The rows come from 4 hidden closed curves, with some noise, and rows from the same curve form a group. Each curve winds through 8 dimensions. The rows are also pushed far along 5 directions, which tell nothing about the answers.
Known rows, each followed by its group:
[ 16  -4  -9  13  20   1  -7  -4  -5   2  16 -20  20  13   6  28  -9 -14
  31  19   2]
(2)
[ 32   0   0  -2  10   8  -8 -35  -8  -7   5  -9  -2 -13  20  21 -20   0
  31  11  -6]
(0)
[ -3  -9  -1  -2  28   1   5   2  21 -11  10  -3 -19   4 -27   4 -16  17
  -4 -13 -25]
(3)
[ 72  -3 -29  18  40 -25  17  31  21  25 -24 -30  18  14 -26  39  13  -2
 -57 -12   9]
(3)
[-21  -9   7   5  -6  16   2 -17  -2 -10   9  -3 -12  13 -12 -20   9  12
 -21 -22 -13]
(2)
[ -2   9  12  -1 -36  -5  13  28  21  22  11  10  29  13  13   8  20  10
 -21  12  23]
(1)
[ 43   4  17   0  83 -25  11   1  31  42  25 -21  18   2 -90   4  -8  -5
  55  64 -21]
(1)
[ 63  -9 -18  43  16  20  27  16  20 -41 -30 -66  -4  41 -14  12  13  -2
 -24 -33 -11]
(3)
[ 13   5   2  28  15  24  47  35  28   8  22 -11  27  51   3  23  24  21
 -14  -3   8]
(3)
[-12  19  -9 -30  27  -7  17  -9  17  44  27  16  38 -19 -11  19   5  25
  32  26  -1]
(3)
[ -2  -4  -5 -24  23 -20 -18  -2   8  12  -3  -3  -5 -13 -26  15 -21  -1
 -11 -19   7]
(0)
[ 11  -4   3  -9   1  13  -6 -18  -1  -4 -19  -8  -4 -23  -3  -6   0  -4
 -21 -38   1]
(1)
[ 25   4 -18  -5   5 -20   7  -7 -11   5   3   7   5  -1   2  30   1   3
   8  19 -17]
(1)
[-64  -9  37  22 -59  17 -33 -34 -14 -47  -3 -12 -32  -5  65 -47   7  15
 -46 -14  19]
(0)
[ -8  12  -5 -15   8   1 -13 -15  19  21  -1 -15   4   1  -7 -14 -25   1
  49  29 -14]
(0)
[ 22   9  -8  -2  12 -14  -5 -19 -24  11 -11  -1   8 -36  30  12   6  -5
  -8   9   1]
(0)
[ 17  -8 -12   6   5  -2  -8  -6 -10   2 -21  -8  -2 -12 -10 -19   2 -10
  -1  12  -3]
(3)
[-33  -1  10  -9 -26   1 -25  -9  10 -18 -26  14 -46 -22  29 -23 -13  12
 -56 -43  13]
(0)
[  7   5 -10 -20  26 -13  37  35 -29  48  43  55  63  -4  -8  43  28   9
  19  37  12]
(0)
[-25  15  15 -29  23 -24 -13 -11  -6  38  15  35  -3 -33  -5  -4 -12   8
 -10  21  -3]
(0)
[ 35   5   4  33 -23  -1  15  21  -1 -15 -13 -10   0  26  21  22  22 -16
 -38 -23  27]
(1)
[-54   4  18  -8 -49   5 -11   2  18  -6  18  20   4  -8  50 -23  12  24
   7  17  26]
(2)
[ 17  -9  -5   8 -24   7  24  16 -29  -2   6  18  23  22  -8  15  26  -2
  -6   7   9]
(2)
[ 33  18 -23 -12  26 -19  13   2 -13  39  -7   4  34 -29   8  19   9  -8
  17  27  -8]
(0)
[-51   6   6 -67 -25 -41 -43 -64 -41  -7  24  27 -13 -74  11  17 -28  15
  51   9 -14]
(2)
[ 19 -10 -15   2 -30   5  -8 -25 -46 -26 -11  12 -12  -1  25  25   4 -27
 -13 -50   1]
(0)
[-21  -1  23  43  20  21   7  12  24  -2  28 -25   5  66 -18 -23   3 -11
  14  17   0]
(1)
[-38 -16  18   7  -8   1 -14 -20  -4 -10  31 -20   9  26 -12  -8   2  12
   6  16  14]
(3)
[ 19   0 -24  -3  16 -15   8  21  -2  20 -20  19  -7   0 -28   4   5 -18
 -35 -30 -14]
(0)
[ -8  -5 -14 -23  35 -23 -14 -14  25  38 -21 -27   9 -31 -53 -25   6  26
 -44  -4  15]
(3)
[-58 -17  28  11 -70  47   7   5 -10 -59   7  11 -10   7  67 -28  25  24
 -31 -39  16]
(1)
[  2   2  11  -2  21  -4 -12 -39 -12  15   8 -15   2 -21 -30 -20  -2 -14
  22  12 -25]
(2)
[ 28  16 -33 -23  17 -20  11   5  -2  71   8  39  56 -34  14  40  19   4
  -3  25  24]
(2)
[-33 -14   0   7 -10  -2  -6   9 -17  43  10  19  43   7  -2 -26  45  17
 -55  21  49]
(3)
[ 12  -1 -13  44  -2  33  35  66  44  41 -19  -8  22  86 -34 -25  23   2
 -75   3  24]
(2)
[ 16   1  13   6   7  -8   6 -10   1  21  21   5  16  12  -1  16  11  14
 -20  26   6]
(1)
[ 24   1  -8   8  -7   3   8  21  27  13 -32   4 -19  10 -26 -17  12  -8
 -44 -29  12]
(2)
[ 52  -3  -4  58 -36  36  26  33  23 -46 -25 -12 -22  39  49   1  23 -29
 -19 -40   2]
(2)
[-56  -3  18  -9  -9  -5 -27 -53 -36 -11   9   9 -13 -34  36 -19   1  28
 -32  -6  20]
(1)
[ 93  11 -11  33  15  -9  23  16   2 -16 -23 -28  -1  17  10  56   4 -34
   5 -19  -2]
(1)
[ 40   8 -18  17   4  -5   7   1  -2  -4 -21 -21   3  -7 -10   0   6 -37
  38   2 -17]
(0)
[-46  -6  19  10  -9 -19 -37 -15  12 -35  -3 -35 -48  20 -26 -34 -26  -2
   1  -2  -6]
(1)
[-25   5  23  20 -28  29  12   3   9   1  13  -8  10  47   1 -13  14  -1
   4  -9  27]
(3)
[ 41 -20 -16  19  12   1   5  26  17 -16   5 -13   3  25 -19   8   7  -8
   7  15  -9]
(2)
[-25  15  23  31  25  25   3 -12  61 -29   6 -56 -37  40   2 -32 -28   5
  27 -10 -32]
(3)
[-43   1   2   7 -71  29  -2 -32 -28 -18  10  23  -4  14  42 -13  22   1
 -15 -35  16]
(3)
[ -3   3 -27 -30   4 -15 -30 -47 -16 -15 -30   6 -34 -62  22  -3 -22   1
  -6 -43 -19]
(0)
[-15   4  33  51 -34  20   0  10  33 -68   7 -56 -28  64  50   3 -23   0
   8   4 -15]
(3)
[-26  -3  -7  -2   0  -7 -20  -1   3 -11  -4   3 -28   3   9   3 -26  10
  -7  -1  10]
(2)
[  2   6  15   1 -22  13  20   9  18   6  25  12  22   5  18  17  17  -3
  13  -6  -3]
(1)
[-20  -1  14  11  37   1 -28 -10  45 -24 -15 -28 -66   6 -25 -33 -35   0
 -34 -49 -23]
(3)
[ 14  11  -7 -13 -15   1  27   2 -33  50  32  34  71  -1  13  48  37  -9
   6   4  30]
(2)
[-14 -13  -6  22   3  33  12  14   4 -10  15   2   4  37   5 -18   9   1
   9   0  -9]
(3)
[-30   5  14   6 -31 -16 -39 -41 -12 -36 -15 -17 -56   1   9 -15 -29 -18
  -4 -28   0]
(1)
[-44   3  22 -26  57 -16  -9 -28  13  45  39   9  19 -36 -38 -32   0  30
  29  51  -1]
(1)
[ 10   5 -17  13  17   9   5  11  11 -10  -2  -7  -8  18  23  28 -28   3
  18   9  -5]
(2)
[ 57   2 -23   3  39   0  18  31  27  20 -30   4  -1  -5 -17  13  -1   1
 -33 -11   2]
(0)
[ 17  -6 -23 -26 -12 -27 -14 -35 -77  -6  -7  30  13 -66  27  42  23 -20
 -14 -49  26]
(0)
[ 28  -1 -17  -5  25 -17 -19 -31 -18  -1  10 -13   5 -22   9  43 -19 -24
  34  -4 -11]
(2)
[ 29  -7 -37   8  28 -15  20  37   6  69 -15  27  29  18 -63  -1  39 -13
 -68 -12  21]
(1)

New rows. What belongs after each?
[  2   9 -27 -10  -5 -15 -16  -6  -3   8  -9   7  -9  -8  18  19 -25  -8
  10  16  -9]
(2)
[-37  -7 -16 -18  32 -22 -51 -45  15   4 -25 -10 -61 -36 -27 -21 -47  10
 -39 -33  -9]
(2)
[ 15  -9 -11   9 -11  -9 -12  22  15 -12 -21  -2 -19   6  -1 -13  -4  -5
 -10  10   3]
(2)
[ 68   1  -6  35  47   0  -2   2  34 -14 -15 -74  -8  28 -27  10 -27 -28
  33  26 -36]
(0)
[  9  -2  -4  13 -10   2   7  39  32  -1   6  -2   6  31   2  -2  -6   7
  25  41  -1]
(2)
[ 13 -12 -23 -15  20 -29 -17  26  24  39 -24  10   0  -9 -51 -20   6   4
 -41  20  17]
(2)
[-42  -3  10 -24 -21  -8 -16 -39 -17   5   9   2  11 -24  -6  -8  14  28
 -18 -10  28]
(3)
[ -9  13 -17 -50  -8 -34  -5   0 -10  52  19  62  34 -49   9  34   4  19
  30  40  25]
(2)
[ 23  -4 -15  21 -20  19  22  39  -8  -1 -17   4  26  19  20  -4  23 -11
  -7  14  14]
(3)
[ 12 -17 -10   8  35   6  -8  -3  -6 -12   3   8 -27   5 -29  -2 -10 -16
  -9 -30 -19]
(3)
[-23  -1  24  -8 -28  -5 -32 -34 -19 -48  32   2 -23 -23  44  19 -26 -10
  90  17   1]
(2)
[ 35  15  -3  16  -8  22   8 -16  13  -1  -1  -9  -5  13  11   3 -16 -22
  63  28 -20]
(0)
[ -5   3 -14  -5  34 -10  -2 -20 -13  -6   5  -9  -3 -17   6   3 -11  10
  32  21 -18]
(1)
[ 17 -11   6  19  13  11  11  14  13 -18  19 -42  18  47 -17  19  -5   2
  26  17  -2]
(3)
[ 11   1  -1   5 -19   1   9  -3  -6 -26 -10 -13   1  -6  26  27  12  11
 -21 -32  19]
(3)
[  3 -15  16  29 -12  22 -12 -11   3 -44 -29 -34 -50  40 -16 -44 -14  -3
 -30 -17 -12]
(1)
[-46  -5  28 -18 -51  -4  -3  -3 -20 -15  44  15  34  -9  44   3  17  21
  48  45  13]
(2)
[  0   1   7  23  16  13 -10 -21  10   5  -8  -3 -20 -11   1 -27  -3 -15
  -6  -3   0]
(2)
[ 10   1   1  -6 -27  -3 -13 -38 -27 -33   2   1 -29 -12  10  26 -12 -21
  11 -58  -9]
(2)
[ 69   6 -38  43 -11  21  19  16  -1   4 -32   4  -4  14  36  28  17 -36
 -45 -45   3]
(2)
[  0  -6  -5  11  24   9  -8  -2   3 -15   4  10 -33  -1   4  -9 -22 -13
  11  -8 -29]
(3)
[ -6  19  -2  -7  -7   8   0 -39 -24 -14  23   2   9 -17  44  28  -8 -16
  78 -10  -4]
(3)
[-48  18  -4 -30 -35 -15 -38 -56 -20  16 -27  19 -32 -46  18 -12 -15  -2
 -49 -50   9]
(2)
[ 44   7 -17   7  24  -9   6  20  35  10 -22 -19   4  -8  -1   6  -1  -4
  10  14  -9]
(2)
[ 33  12 -15  16   8   5  36  15 -13  28  14  41  29  -2  39  47  37  -3
 -29 -14  23]
(3)
[-25   9  17 -11 -70   9 -19 -45 -60 -26  19  38 -17 -10  66  27  -9 -27
  32 -29  10]
(0)
[-46  13  11  -7  -7   0  -9   2  -1  25  24  12  27   0  34   3 -12  16
  30  51  28]
(2)
[ -7  13   8  41 -62  48  32  -8 -29 -67   4 -17  -7  34 105  22   8  -4
   9 -35 -16]
(2)
[ 25  -6 -28 -10  40  -5   5  22  -1  26  -9   7  26  -9 -20  13   5 -13
   2  -9   9]
(3)
[ 14  -4   2   3   0  -4  10  35  12  -1  10 -22  29  28  -1  36  -1   9
   9  16  13]
(3)
[  0   6  -7 -20   4 -20  -2   7   3  18  19   8  19  -7   7  27 -18   8
  34  50 -11]
(3)
[  3  -6 -11  10  18  -5  -4   0   9 -20 -11 -24 -13  -8   4 -11  -5   4
 -14   0 -26]
(0)
[ -8 -10  -6 -24 -30  -9 -25 -23 -26 -24 -12  30 -29 -48  47  26  -3  18
 -59 -54  25]
(0)
[ 2 22  3  6 31  2 17 -5 23 33 20  4 17 -1  5 13  7  3 11  8  5]
(3)
[ 28 -13  -7  13  21  -4   2  -6  -3 -11   8 -36   9  23 -25  22  -2  -2
  11   0  -6]
(3)
[-65  -2  -2 -15 -19 -14 -32 -27 -31  19  -5  19  -2 -18  17 -19   8   7
 -51 -23  43]
(1)
[-25   5 -10   5   9  12  -4  -4   0  10  -9  -1  -3   4  -2 -32  -4   1
  -1  -2  -4]
(1)
[ -6  20 -11 -42  14 -40 -30 -58   2  46  -6  23 -22 -59 -23  22 -17  -4
 -27 -42   6]
(3)
[-40  18  19 -12  -5  -4 -17 -40  31   8  24 -17 -14   8 -12  -6 -27  10
  28  -1 -16]
(3)
[ 68   5 -26  -5  22 -21  17   7 -22   9  -4 -19  42 -23  15  66  14 -11
  18  -3   5]
(2)
[ 13  21 -10 -36 -12 -17  23  18  -9  39  31  53  42 -14  23  74   1   2
  38  12  15]
(3)
[  8 -16  -8  -5 -14  -7   2  20 -19  11  12  37  31  -5   8  26  30   6
 -16   8  50]
(2)
[-27 -19   1   3  16   6  -3  14  25  -7  -1  -8 -15  15 -22 -33  -6  28
 -35  14 -19]
(3)
[ 53  26 -17  14  27   1  16 -11  22  20  -6 -13  -5   7  -1  24 -14 -26
  34   5 -28]
(3)
[ 35  14 -20 -10  -1   0  27  16   0  52  28  60  44  -4  10  48  24  -8
  31  24  21]
(2)
[  7 -12  -2  14 -26   7   4   4 -17 -36  11 -21  10  25  27  37  10   7
  -8 -21  14]
(3)
[  5 -10  -8  -2  24  -9  10  44  16  41  18  21  38  26 -34  12  10  12
   5  52  39]
(2)
[ 29  -4 -10  28 -17  20  30  19   3 -35 -35  -9 -19  13  18  -5  24   2
 -50 -43  -3]
(2)
[-41  -9 -17 -21 -28 -23 -55 -31 -16   1 -24  22 -46 -28   6 -18 -29   0
 -51 -22   6]
(2)
[ 24 -10 -12  -2  17 -11   1  15  -3  15  -4 -18  36  -7  -8  20  24   3
 -33  -9  26]
(2)
[ 11  14   2 -11 -25  -1   4   8  -9 -13  13  15   9   0  47  56 -15  -5
  39  -6  11]
(0)
[-62  13  26 -28  -2 -16 -23 -28  12  16  24   6   4 -32  10 -22 -22  29
  43  56  -4]
(3)
[ 86  -7 -30  18  36   5  19  -9 -41 -18 -19  -2  -3  -3   3  43   0 -32
   3 -35 -24]
(0)
[ 23  34   0 -28  30 -25   1 -27  12  49  22  18  13 -29 -17  49 -21 -17
  54  16 -10]
(3)
[  6   5   5  -6  51 -11   3   2  10  16  13   9 -12  -5 -53 -13 -16 -12
  41  21 -35]
(0)
[  8  10  -3  15  19  -7   6 -12 -18   8  23   2  15   7  11  28   6 -19
  21  -3   6]
(1)
[  2 -10 -15   1  -7  -1 -15 -11 -15   4  15   8  10   7  12  18  -9  -9
  18  23  -5]
(2)
[ 61   3 -27  21  -5  -1  32   9  -8  -5   2  -5  18  25  20  63  14  -2
 -22 -12 -12]
(3)
[-27 -14   3  17 -46  22  -6  29  -1 -17 -25   3  -7  20  21 -41  18  -2
 -51 -20  30]
(3)
[-16  -2  13 -23 -54 -10 -23 -32 -42 -23  -1  22 -13 -33  20  12  10 -13
  -5 -41  20]
(2)
[-31  -5   2   2 -12  15   6   8   8   0  25  31   7   1  33   4  16  25
 -13  -1  30]
(2)
